The rows of a group lie close to one hidden flat surface of 12 dimensions, which passes through zero. Surfaces can cross.
Known rows, each followed by its group:
[ 12  -6  21  17  -6  -2  34  -6  -4  -3 -10 -19 -11  18 -21  16  -1   2]  k389
[  1 -18  22  22 -17  16  15  25 -15  -5  22   7   8   8  16   0 -22  22]  k611
[ 16  10  -2  19  -7 -18 -35 -18  -5  -1  -3  -2 -18 -13 -15  14   1   2]  k768
[-10 -16  -1   9 -15 -14  16  -5  -5 -30 -10 -10 -12   4 -10  -1  15  13]  k744
[ 13   3   1  -9   2  23 -10   5  12   9  28   0   2 -27  10  -2   8   4]  k389
[  9  21  13  -6 -15   1   7  17  12  -2 -13   7  22  -3 -12  -5 -29   0]  k829
[ 12  -4  -1  -5  16   2  20  12   3  -7  -3   5   7 -27 -14  -4 -30 -11]  k829
[-29  -2 -19  19  -7  -4  -7  20   1  18 -16  -5  -4  22 -19  17  10   4]  k768
[ 14  10  -7  28  -8   8   2  -3   4  20 -37  23 -22   2   1  10  13  11]  k389
[ -5  -3   8   2   1   7 -14 -14   3  16   9   1   9  32  21  -6  15  16]  k829
[-22   4   4 -12 -12 -13 -15  19   1  -7   7 -13  -1  -6 -23  10 -40  -2]  k205
[ -3 -11  -9 -15   0  13   3  18  10  37   7   7 -34 -24  22  29 -23 -23]  k237
[ -4  -7   0 -26  28   7  16   4  -3   6 -10   2  22  21   2  -9   1  -8]  k237
[ -8  14   4 -14   4  -2   3 -17  -4  -2 -10   1  -2  12 -10  -6  -3   4]  k205
[  4  13  11  -8 -17   4 -17  -4  -1  -1  12  -3  -2   4  14   1  15   4]  k744
[ 12  -6   7 -24  24  -1 -12  11  -6   1  -3 -11   0  -1 -20  10 -18  -2]  k205
[  2  16   3   0 -23   5  -7   0  12 -17  13   5   5 -37 -11  -7  -5  14]  k389
[ -1   7 -22  22  35  12 -12 -13 -11 -10 -10  18 -12   8   7 -40  15  20]  k829
[ 12  19  10 -32 -31 -16 -31  10  -7 -27   2  17  25 -40   3   5   2   2]  k768
[ 12  -7   3  20   9   6  12  -8 -20   5   5   9  -4 -10 -10  13   5   4]  k611
[  8 -12  -4  -7   4 -22 -24 -20  10 -15  -8 -15   2   4 -11   0  16  12]  k205
[-13  -7 -17  18   0  -5 -12  10  14  13   8  -1   9   1  -1  -1 -14  -3]  k744
[-27 -16  -9  16  -2  15  34  18  20  19  -6  -9  21  18 -26  13  10   8]  k829
[ -3   6   7 -14  15  -1  36 -41 -10 -16  -1   9  17  -3  -8 -16   8  -3]  k829
[  3   3 -15 -23  14   6  14  -9  -2 -15  -3  -4 -11 -21   5  -9  44 -16]  k205
[  8 -10   6  18  19   5  23 -11  23  16  18 -24  -9  16   1 -11 -41 -13]  k829
[  6   6   2  13   0  10   8  20  -3  13  18  -3  -7 -18   4   8 -19 -22]  k744
[-13   0   6   4 -37  -8  -3  -2   6  16  16   1  12  -9   2  29  -2  -8]  k768
[  5 -17   3  -4   9 -11 -20  -8  12 -20  11 -17   1   1 -11 -13 -19  19]  k389
[ -4 -13  -8 -20   8 -17  -5  -6  -3  -2   7  -9  25  -3   0   9  25 -19]  k744
[  3  -7   1   1   6   2 -17  23   2  17   4  -3   8  10   9   5 -14  -6]  k744
[  7  -6   0 -21  18   5  16   1  -4   7   7   9  14 -20  -1   4 -14 -18]  k237
[ -4   2 -14  -4   9  -3  -8  -8   6   2 -15   2 -16  -6 -10  -1   4   2]  k389
[ -2  11  -7  18   4  16   7 -11   4  23  17  14   3  -6  15  -4   7  -9]  k389
[-17 -11 -14   5  10  -8  -2  -4  13  -5 -15  -3  -1  17 -16 -12 -17  14]  k205
[-28   4  -7 -15 -15  -9   7  36   5 -18  -1   0  39   3   1 -12  -6 -11]  k611
[-10   3   9 -13 -17  15 -19  20  -6  -1  17   5  -1   3  17  -1   6  20]  k611
[ 27   3   3   3  17 -12 -24 -16   1   2 -10 -26 -27  15 -12  10  21  -3]  k829
[ -8   8  -8 -10  -9  20   4 -15  17   8  -3  10 -31 -25  -3   5   9  17]  k744
[-28  31 -26   7 -13 -10 -12  -6   1 -14  12  -4  10 -22 -16 -10  23 -15]  k611
[ 11   6  -2  -8  15  17 -15  17  -2   3  -6  10  -6  -4   6 -10   5  10]  k768
[ 13  -4  -8  15  25   8   8  11  -5  19  -6   4  16  10   2   2  20 -11]  k744
[-13  -1  -8  -5  16  -5  14 -13  -4 -17 -13   5  -6   9  -3 -22 -15   0]  k205
[-18  13   1  23 -19 -21  -3  -4 -10   4  13   4  19 -10 -24  16 -36 -13]  k389
[ -4 -13   1 -37  14   5 -14  -3  -4   0   3   7  16   3   9  -2  18  12]  k829
[ -6  -1   0  32   7  -7  12 -30   8  14   3 -10  -7  22 -21   2 -19   3]  k389
[ 41  -8  21  11  -4   1 -10 -28  -3   7  -8  18  12 -11  -7  16   7  30]  k237
[ 11 -12 -23  32   9 -14 -33  18  19 -11  -4 -15 -16  -4  -2 -15  -8   5]  k768
[ -9   3  -5 -27  18   9  14  -3   4  -7 -14   3  12  11   2 -18  20   1]  k768
[ -2  15   9 -14  16  13  -5  26 -15  12  10 -18 -29  -2 -15  15 -24 -19]  k205
[ -5 -12  -3   7  21  -7  13  -8 -22   0  -9   6  22  19 -20   8  15   3]  k611
[-14  13   9   1 -35  -7 -24  19  -2   6  -2  -1  -8  28  27   4  -4   2]  k237
[ 15  12  24  15  -9  10   2 -43   4  12   3   5 -14  22   6  -5 -11  21]  k744
[ -8 -36  11 -23  -4 -15  25  18  -6 -19  10  -6  13  -9   1  11 -40 -11]  k768
[ -3  23   0  -2 -10 -11   2   0  -1 -18 -24   6  16  12  -4 -19   1  -2]  k611
[  1  -4  25  -6 -31   4  14  -2   1  10  16  22  40  -9   9  13 -22   8]  k744
[-10  11  -5 -28  29  23  28 -16   0   5 -12   9  18  15  -3 -20  25   1]  k237
[  1  14  -2  17  -8   7 -18  19  -5  14  25 -18 -11  -7   0  13  10 -14]  k389
[ 11  24  13  35 -17   1 -13   6  -9  18   6 -11   9  33  11   4  21  -9]  k237
[-13  -9 -13   5  24  -1   7  21 -11  -6  -1  -3   9  13   2 -16  -7 -10]  k389
[ 14 -22   1 -17  27   4   7  -7  -3 -10 -12   9  -7 -12  -3  -6 -12   9]  k237
[ 15 -20  22  19   8  10  20  -4 -19   1   0  -4 -18  25   9   3  -8  16]  k611
[ -3  16   0  27  -2  -3  26  -8 -12 -11 -11   5  -9  13  -2 -16  -7  -7]  k237
[-23 -14   1 -13  -6   7  26 -15  13  27   4   7  13   6  -5  20 -14   0]  k768
[ 14  29  -1  22 -13   5   1   2  -4   2 -29  14 -14   5   0   0  29   1]  k768
[-14  25  11  29 -63  -9  13  10  -3 -10   2  -2 -11  -1   8  14  13  -7]  k389
[ -6  29   4 -14   0   7 -21   4  -6   6  -6  10  18  10  -9  -7  10  11]  k389
[ -8  -5  -3  -4 -21   8   9   3   5  -9   4 -14 -19 -11  -6  15  36   6]  k237
[-19  -7  -6  -8 -13  -8  11  -4   8  -7  12  -7   4 -21 -11  11  -5  -7]  k829
[  7 -14   7   8   5  13   7  17   5  30   0   1  -2   4   1  20 -17   0]  k205
[  6  -8   7  24  23  22   9  38 -28   5  28   1  10  -6  -3  -1 -13  -2]  k768
[ 8 -8  5 -1  0  7 -3  1  1 10 10  6 22  4  9  2 15  6]  k744
[ 23   3  18  16  -8  10   6   9 -13  19   1  11  -5   6  22  15   0  -3]  k237
[ 11  27  -2   7   2  18  17  -2  11 -11  -4  17  -3 -24   2 -34 -12   1]  k611
[-13  -9  -4 -13   4   8   0   6  17  31   3  -4  12  18   5  12  -2  -6]  k237
[  3   8  17 -33   0  12   1  13  -9 -21  -3  10  -5  -9   4 -14 -16  13]  k744
[ -3   1 -31  -4  47   9  11   1  14  13  -7   5  30 -12 -19 -16  10 -17]  k611
[ -5  20  -2 -21   7  21 -20 -23  -2  21   3  24 -27 -23  -6   5 -14  16]  k768
[ -3 -24 -15  14 -16 -14  11   0  15   0   8 -14 -12 -27  -6  24   7 -12]  k205
[ -2   4  -5  21 -18   3  10 -18   7   5   8   6  -7  -6  13   0  10  -3]  k205
[ 16  13   9 -10 -11 -23   8  -3 -18 -28 -28  -4 -15  -9  -9   7   6 -17]  k611
[  6  12  14  28 -11  11  24  -1  12  12  21 -29  11  14 -14   8  12 -11]  k829
[ 10  13   1  16 -20   8   2  13   1  -2  -7  16 -14 -24   1   2 -13   8]  k611
[ -7 -21  -1  -6   0  -2  -7 -16  -3   4  12   8  20  -3  -1   9  15  15]  k829
[ 34  -5  14 -11  21   3 -17   2  -8  13 -12  10   0   0   2   8 -20   3]  k744
[ 30  -2   2  -1  35   5 -10  17 -16   3 -11   8  -7 -14 -12   1 -22   0]  k205
[ -5 -11  12  -4  25  19  14   1 -17  16  34  -9   9   9   2   6  -3  -5]  k768
[ 13  -4 -10  16  -3  -7  18  -8  -1  -8 -19   5  -3 -17 -13   9  27  -2]  k205
[-12 -15   0 -29  -8  -2  12   3   0 -20 -20  -5   2   0 -15   8  28  19]  k237
[ -1   2   4   6   8  -1  -9   7  -8 -14 -10   5  18  30   1 -25  -2  21]  k611
[ -2 -10  -7 -21  23  18  -2   2   9   9  19  10   3 -15  19 -18 -20  -1]  k829

New rows. What belongs after each?
[-20  12  -5  15  -9   2  -7 -11  16   5  16 -13  15  16  -4 -12  13   6]  k237
[ -1   5   4  -7   0  19  29 -13  13  10   7  17  17 -12   8 -11  -3   0]  k768
[ 14  -2  18   2 -28 -14  -1  17 -24 -15 -37   4 -31   6  -1  23  -3   6]  k611
[ -6  -5  13   6 -22 -12  23 -46  10 -12   8   6  46  18   5 -14  16  14]  k205
[ 19  10  19  10   7   9 -10  22 -13  15 -14   3  11  25 -13   7 -10  11]  k205
[ -3 -14 -12 -21  30  -7   7   0   5 -11  -2 -25 -19   2  -4  -7   4 -19]  k611
[ 21 -13  10  55  -8  -8  -9 -17 -10   7  23  -5   6   2  -1  12   4   8]  k829
[  6 -17  -2  14 -23 -10 -38  26  18 -10  12 -13 -11 -14   1   3 -21  20]  k389
[  7 -29   9   1  -9   6   6  32   9   0  -2  -8  -2   9  14   6  -8  12]  k389
[ -1  19  -9  15 -27  -7  -1  10  12  -1   6  11   6 -38  -8   6 -15 -13]  k611
[  5 -15  -5  -8   4  -7 -42  21  -3  15  -2   1 -10  -7  -7  25 -12  11]  k768
[ 10  -4  -3   1  -2  14  -4  15  -3  17  -6  29  13 -24   3  11  -1  12]  k829
[ 24   3  -4   4   4  -4 -25  17   2   1   6  -6  -5 -22   5   4   1 -12]  k611
[-22  -6   9  13 -32  -9  27  16 -21   0 -13  -5 -10  20  -3  27  10  -8]  k611
[  1  -9   1  14 -26  -5 -19 -21  13  31  -6   2 -34   1   0  36 -10  13]  k611
[ 25 -14  25  -1   5   7   0 -25   3  12   1  -5 -25  17   9   8 -18  19]  k744
[ 22  12  15 -15  -8  -4   0 -22  -6 -26  12  -5   3 -30  -6  -2  12  -1]  k389
[ 22   8  15   3 -17  14  -6 -13  13  10   4  16  11 -11   9   2   2  23]  k389
[  7  -5  -7  -9   7  13  10   6   8  12 -15   9 -23 -18   0   9  -7   1]  k611
[-18  -4 -24  20  19  29   9  21   4  22   0  15  -2  -6 -10  -2   7  11]  k611
[-10 -12  -5  -8  -5   0  -1  34 -17  -8   2   8  -8 -11  21   3  -3 -10]  k829
[ 19 -14   0   8  11   4 -14  16  11   9 -12  -2   0  20  18  -5   4   8]  k768
[-15 -22  10  -2 -13 -17 -10  14  -5   3  21 -16  15  31  28   6 -13  -9]  k389
[  0 -12  -5  12  11  10   8   0   1  27 -23  16  -1  16  -8  14   0  15]  k611
[-10  -9   6   9  -4  12   5   7  -7   4  33  -3   9   0   9   2   2   5]  k611
[  1  -1   7  38 -21 -13 -11   1 -17  -1  -4   5   3  16  -7  12  -1  17]  k611
[ 14 -15   2 -20  10 -10   4   5  -1 -10 -14 -20 -26   9  11   7   9 -17]  k768
[  2  23  13 -23  -2  11   8   1  -6  19 -14  12   4  -6 -22  20  -6   0]  k205
[-10  17 -18  27  13  13  13  19   8   0 -21  10   4 -10 -37 -12  -5  13]  k205
[ -1  -4   5  12 -18   3   5   9  14  10   0   1  10  19  17  -2  -4   5]  k768
[ 17 -12  -7  -3   0  -2  13 -18   6  -3  -7  17   9 -33   1   9  18  -2]  k205
[  5  17   9   2 -23  -7   1  -2  -7  13 -23  32  10  -8   1  13 -19  -1]  k237
[  4  16  -5 -30  27  26  16  18  10  -2  11 -11   3 -19  -5 -15   8 -18]  k829
[-32  16 -15  21   9   1  28 -25  10   5  10 -19 -16  24  -6 -19   0 -22]  k744
[  5   2   3  10  -7  11   8  -6  16  16   3 -24   5  21  -6  13  51   3]  k205
[ -6 -13   2 -35  -3  -8  18   5   6 -14  -7  -7  -2  -5  10   2  -9 -10]  k768
[ -3 -16 -20  -3   0  -4 -21  16  15   4 -11 -14 -19 -17 -23  25  19   9]  k237
[  5  14  21 -16 -24 -43 -12 -22 -31 -26  -3   0  21  -9 -18  18 -14 -14]  k389
[ 15  11  -8  18  28  15 -17  -6   3  23 -20   8  -9  16 -11  -7  10  15]  k389
[-38   4  -6 -12 -24   6  15  -7  -4  -4   8   3 -18  -9  -6  12   8   6]  k611
[ 14 -25 -12   9   7   9  -4  42   0  -6   6  14  19 -24  18  -7   2   4]  k205
[ -8   4  11   0 -27 -14   9  -3 -12 -18   3   9  18  -7  -1   5  -7  -1]  k829
[-17  23   5  26  -7   6   9 -11  -2  -4  23  -3   6  11  -4 -22 -20   2]  k205
[ 25   0  21  20 -17   5   9  -7   9   7 -13  11 -18   5  12  -1 -31  15]  k611
[  9 -20 -14   3  36   5   2   5  -1  14 -24   2 -18   0 -17   9  -6   3]  k768
[ -1 -14  -5   4   0   0  -1  -2  13  -2  -1  -5 -11   3   8  -7  -5   8]  k389
[  7  12  13 -28  11   6  14  -6 -13 -13 -19  12  21   4  -8 -10  11   6]  k389
[  8 -23  -6 -29   7   3   5  -8  36  10  -2  -1   8  -7  17  -4  -4  -3]  k768
[ 10 -13   0   0  27   4  -3  10  -1 -15   9 -13  20   7  -1 -20   9   5]  k205
[ 16  10   8 -22   6  -2  14 -21   0 -15  -7   0  -8 -12   3 -11  -1  -9]  k611
[-18 -27  -8   5   9  -2  21  -3   3  -3  -2   4  22   6 -18   1   0  12]  k829
[-11 -14 -13  14  31   2   9 -11  -3   9  -6   9  26  21 -17 -11   2  12]  k611
[ -4  17   7 -12  -9   9   5 -19  18  17 -10  25  21  -3  -4  -6 -25  11]  k829
[ 19 -22  11  -1  10  -7 -29 -25   7  29  10   0 -11   6  12  19 -39   6]  k205
[  9 -12 -11  -6  32  18 -12  -8   8   6  35  -6   0 -25   7  -8  10  -2]  k829
[ -6 -10 -16   5 -12  -9   2  -1  13  -1 -18  -2 -15  -8  -4  14  22  -1]  k205
[ 28  -2  11   6   7 -18 -17 -20   2  -1   3 -25  -3  -7 -35  23   6   1]  k205
[  0  20  -4 -16 -18 -26 -26  35 -10 -36   1 -11  22 -23  -2  -7   7 -24]  k611
[-12  24   4 -27   7  27  -5 -19   3  18   8  -2 -12  23  20 -13  33   4]  k768
[  6  12   9 -32   8 -15 -31   5 -24 -24  29 -27   3 -12  -1   1  17 -23]  k389
[ 17   0  -3 -21  20  10 -13  22   1  16   7 -14  10   3  16   4  26 -23]  k611
[ 11  -5   3 -22  22   7  12 -19  -7   2  -1  -1   5  -3  -5   7  26  -4]  k829
[ 12 -16  -9  13  27  -3   5 -13  18  -2  13 -20 -13   1  -1 -15 -22 -10]  k611
[ -1 -17  -5  -4   9   3  19  23  -4 -14  22 -21  -1 -20   5   1  13 -24]  k205
[ -4  26  -1  13   1   0   6  -2 -11   0  13 -11   7   8   4 -10  22 -27]  k744
[-17  -2  -8  44  -6   3 -11 -14   9  36  28  -2  23  10 -18  17   1   9]  k768
[-30   8 -16   6 -22  11  13  -9   9   7  20  12  -5 -37 -11   7  -5   2]  k611
[ 21  13   8  21  20  10  20   1  -9 -18   0   2  12   5   2 -29  -1  -2]  k611
[  4  -6  -2  24  14   0   9 -18  -4   7  -6  -8 -18  16  -7   2   5   3]  k611
[ -3  23  11  13 -12   5 -13  16  10   3   8 -21  -7  37  18 -19  -2  -3]  k829
[ -3  21   9   0  28  36  27   8 -36  10  -8  18  -7  16  -7  -8  13   5]  k768
[-18  -3  -1  16 -14  -3  -2   4  -9  -9  -1  20  17  -3 -13  -4 -16  25]  k611
[-28  -2 -23 -19  20  -6  16 -16  -6  15 -35  11 -14  28  10  -2  16 -18]  k389
[ 14   1  13  -2   0  12  -6  10  21  22  41  -4  50   0  26 -10 -11 -13]  k611
[ -1   5  -1 -15   0  18   7  27  21  27 -19  -5 -10  11  -1  13  -6  -7]  k829
[  0  13  -4  17   0  20  10  23   5   6  -9  22  20  -2   3 -17  -6  10]  k611
[ -5   1 -23  27  16  -6   4   9   5   1  -6 -18 -18  -3 -23   1   7 -17]  k237
[  4  -8   4  -6  12  15   1 -13  -1  -2   0   9 -38   9  28 -21 -11  15]  k237
[-20  -3   5   2 -20  -2   8 -25  -9  -4 -11  15 -15   0 -13  10  -9  25]  k611
[-15  -5  -6  17   1  -3  -9   2 -20  -8   6   0  -5   5 -12   3  11  13]  k611
[ 17 -23   9 -15  15 -14  10  25 -20 -19   7 -22 -11 -14  -1  13 -13 -23]  k744
[-15  13  -6 -12   9   7 -12 -24   9   0   6  -3  -8  12   3 -21   7  10]  k768
[  3 -18  -9  34 -23  -8  -9  21  16   2   1   2  18  -9  -6   9  -4  15]  k205
[ 40 -17  33 -14  13   2  -1 -22 -14 -18  10  -5 -11  -6   5  -2 -13  18]  k744
[ -5 -19 -18  35   4  13  15  10  21   6  29   6  16 -30  -1 -12 -19   4]  k205
[ 48   3  23   9   3 -14  -4 -35 -15 -10   1   5  20 -17 -11  10  12   1]  k205
[ 19  -1  -2 -18  36   2  -9 -11  -3  11 -19   2 -19  -3 -10   4 -10  -7]  k744
[-23  11  -9   7 -16 -12  -8   7   3  -9   8 -15   1  10  -1  -6  10 -11]  k611
[  2  -2  -6  44 -21 -16  -3   0  15   0 -18   6 -17  -1 -12  -1 -39  13]  k611
[ 17  16 -17  33  18  17 -14  -4  13 -10  16  -1 -13 -39 -21 -23  -3  15]  k389
[-20   2 -14  -1   5  18  16 -15  -4  20 -14  23  -6  -6 -18  14  18  15]  k611
[ 11  -2   8 -18  11  11 -13   7   1  13  18   7  16  -1  19  -4 -12  -4]  k237
[ 11 -12  -3 -10   7 -20  -3   7   1 -12  -5 -13  -2 -11  -6   6 -13 -17]  k611
[  9   8  -8  10  10   1 -19 -27   4   0   2  12  -5  -4   8 -22  -2  12]  k205
[  5  -5   9  -9  13  -5  -4 -19   5  -1  14 -11   9 -11 -29   4 -24   6]  k389
[-33   1  -3 -25 -15  13  14   9  27   5  -4  16  19   6  12 -17 -26  14]  k611
[-15  20  12 -22  -1  23   1  -3   2  32  27  -7 -14  -2  -1  14 -21 -14]  k205
[  3  10   4   4   1   0   5   9  14 -12 -24  -3  -3  35  13 -31 -15   6]  k611
[ 23  10  19 -16  -9   1   4  -3 -28 -34 -18  31  -8 -18  17 -15  -7  18]  k237
[ -5  -6  11 -19  17   3 -10 -17   6   1  26 -11  17  18   0 -15 -23   8]  k205
[ 16   1   7 -20   7   8  -2 -13  22  -4   9  -4 -20 -13  16 -19 -24   2]  k611
[ -7 -13 -10  16  -9 -16   4  -2   3 -14 -12   1  -6   4   8  -5   5   2]  k205
[ 20   7   3  20   0  -5   0  -1 -11 -19   9  -9 -14 -18  -1  -5  11  -8]  k389
[-10  22  -4   7 -27  -5 -14  16  -6 -14 -13   1 -29   2   5  -6   0   6]  k768
[  3  -2  -8   3  29   5   3  13   1   6   0   0  -4  -6  -7  -9 -28 -13]  k744
[ -3  12  -4  19  11   9 -21   6 -20  10 -16   7 -41  11 -10   1 -15  19]  k768
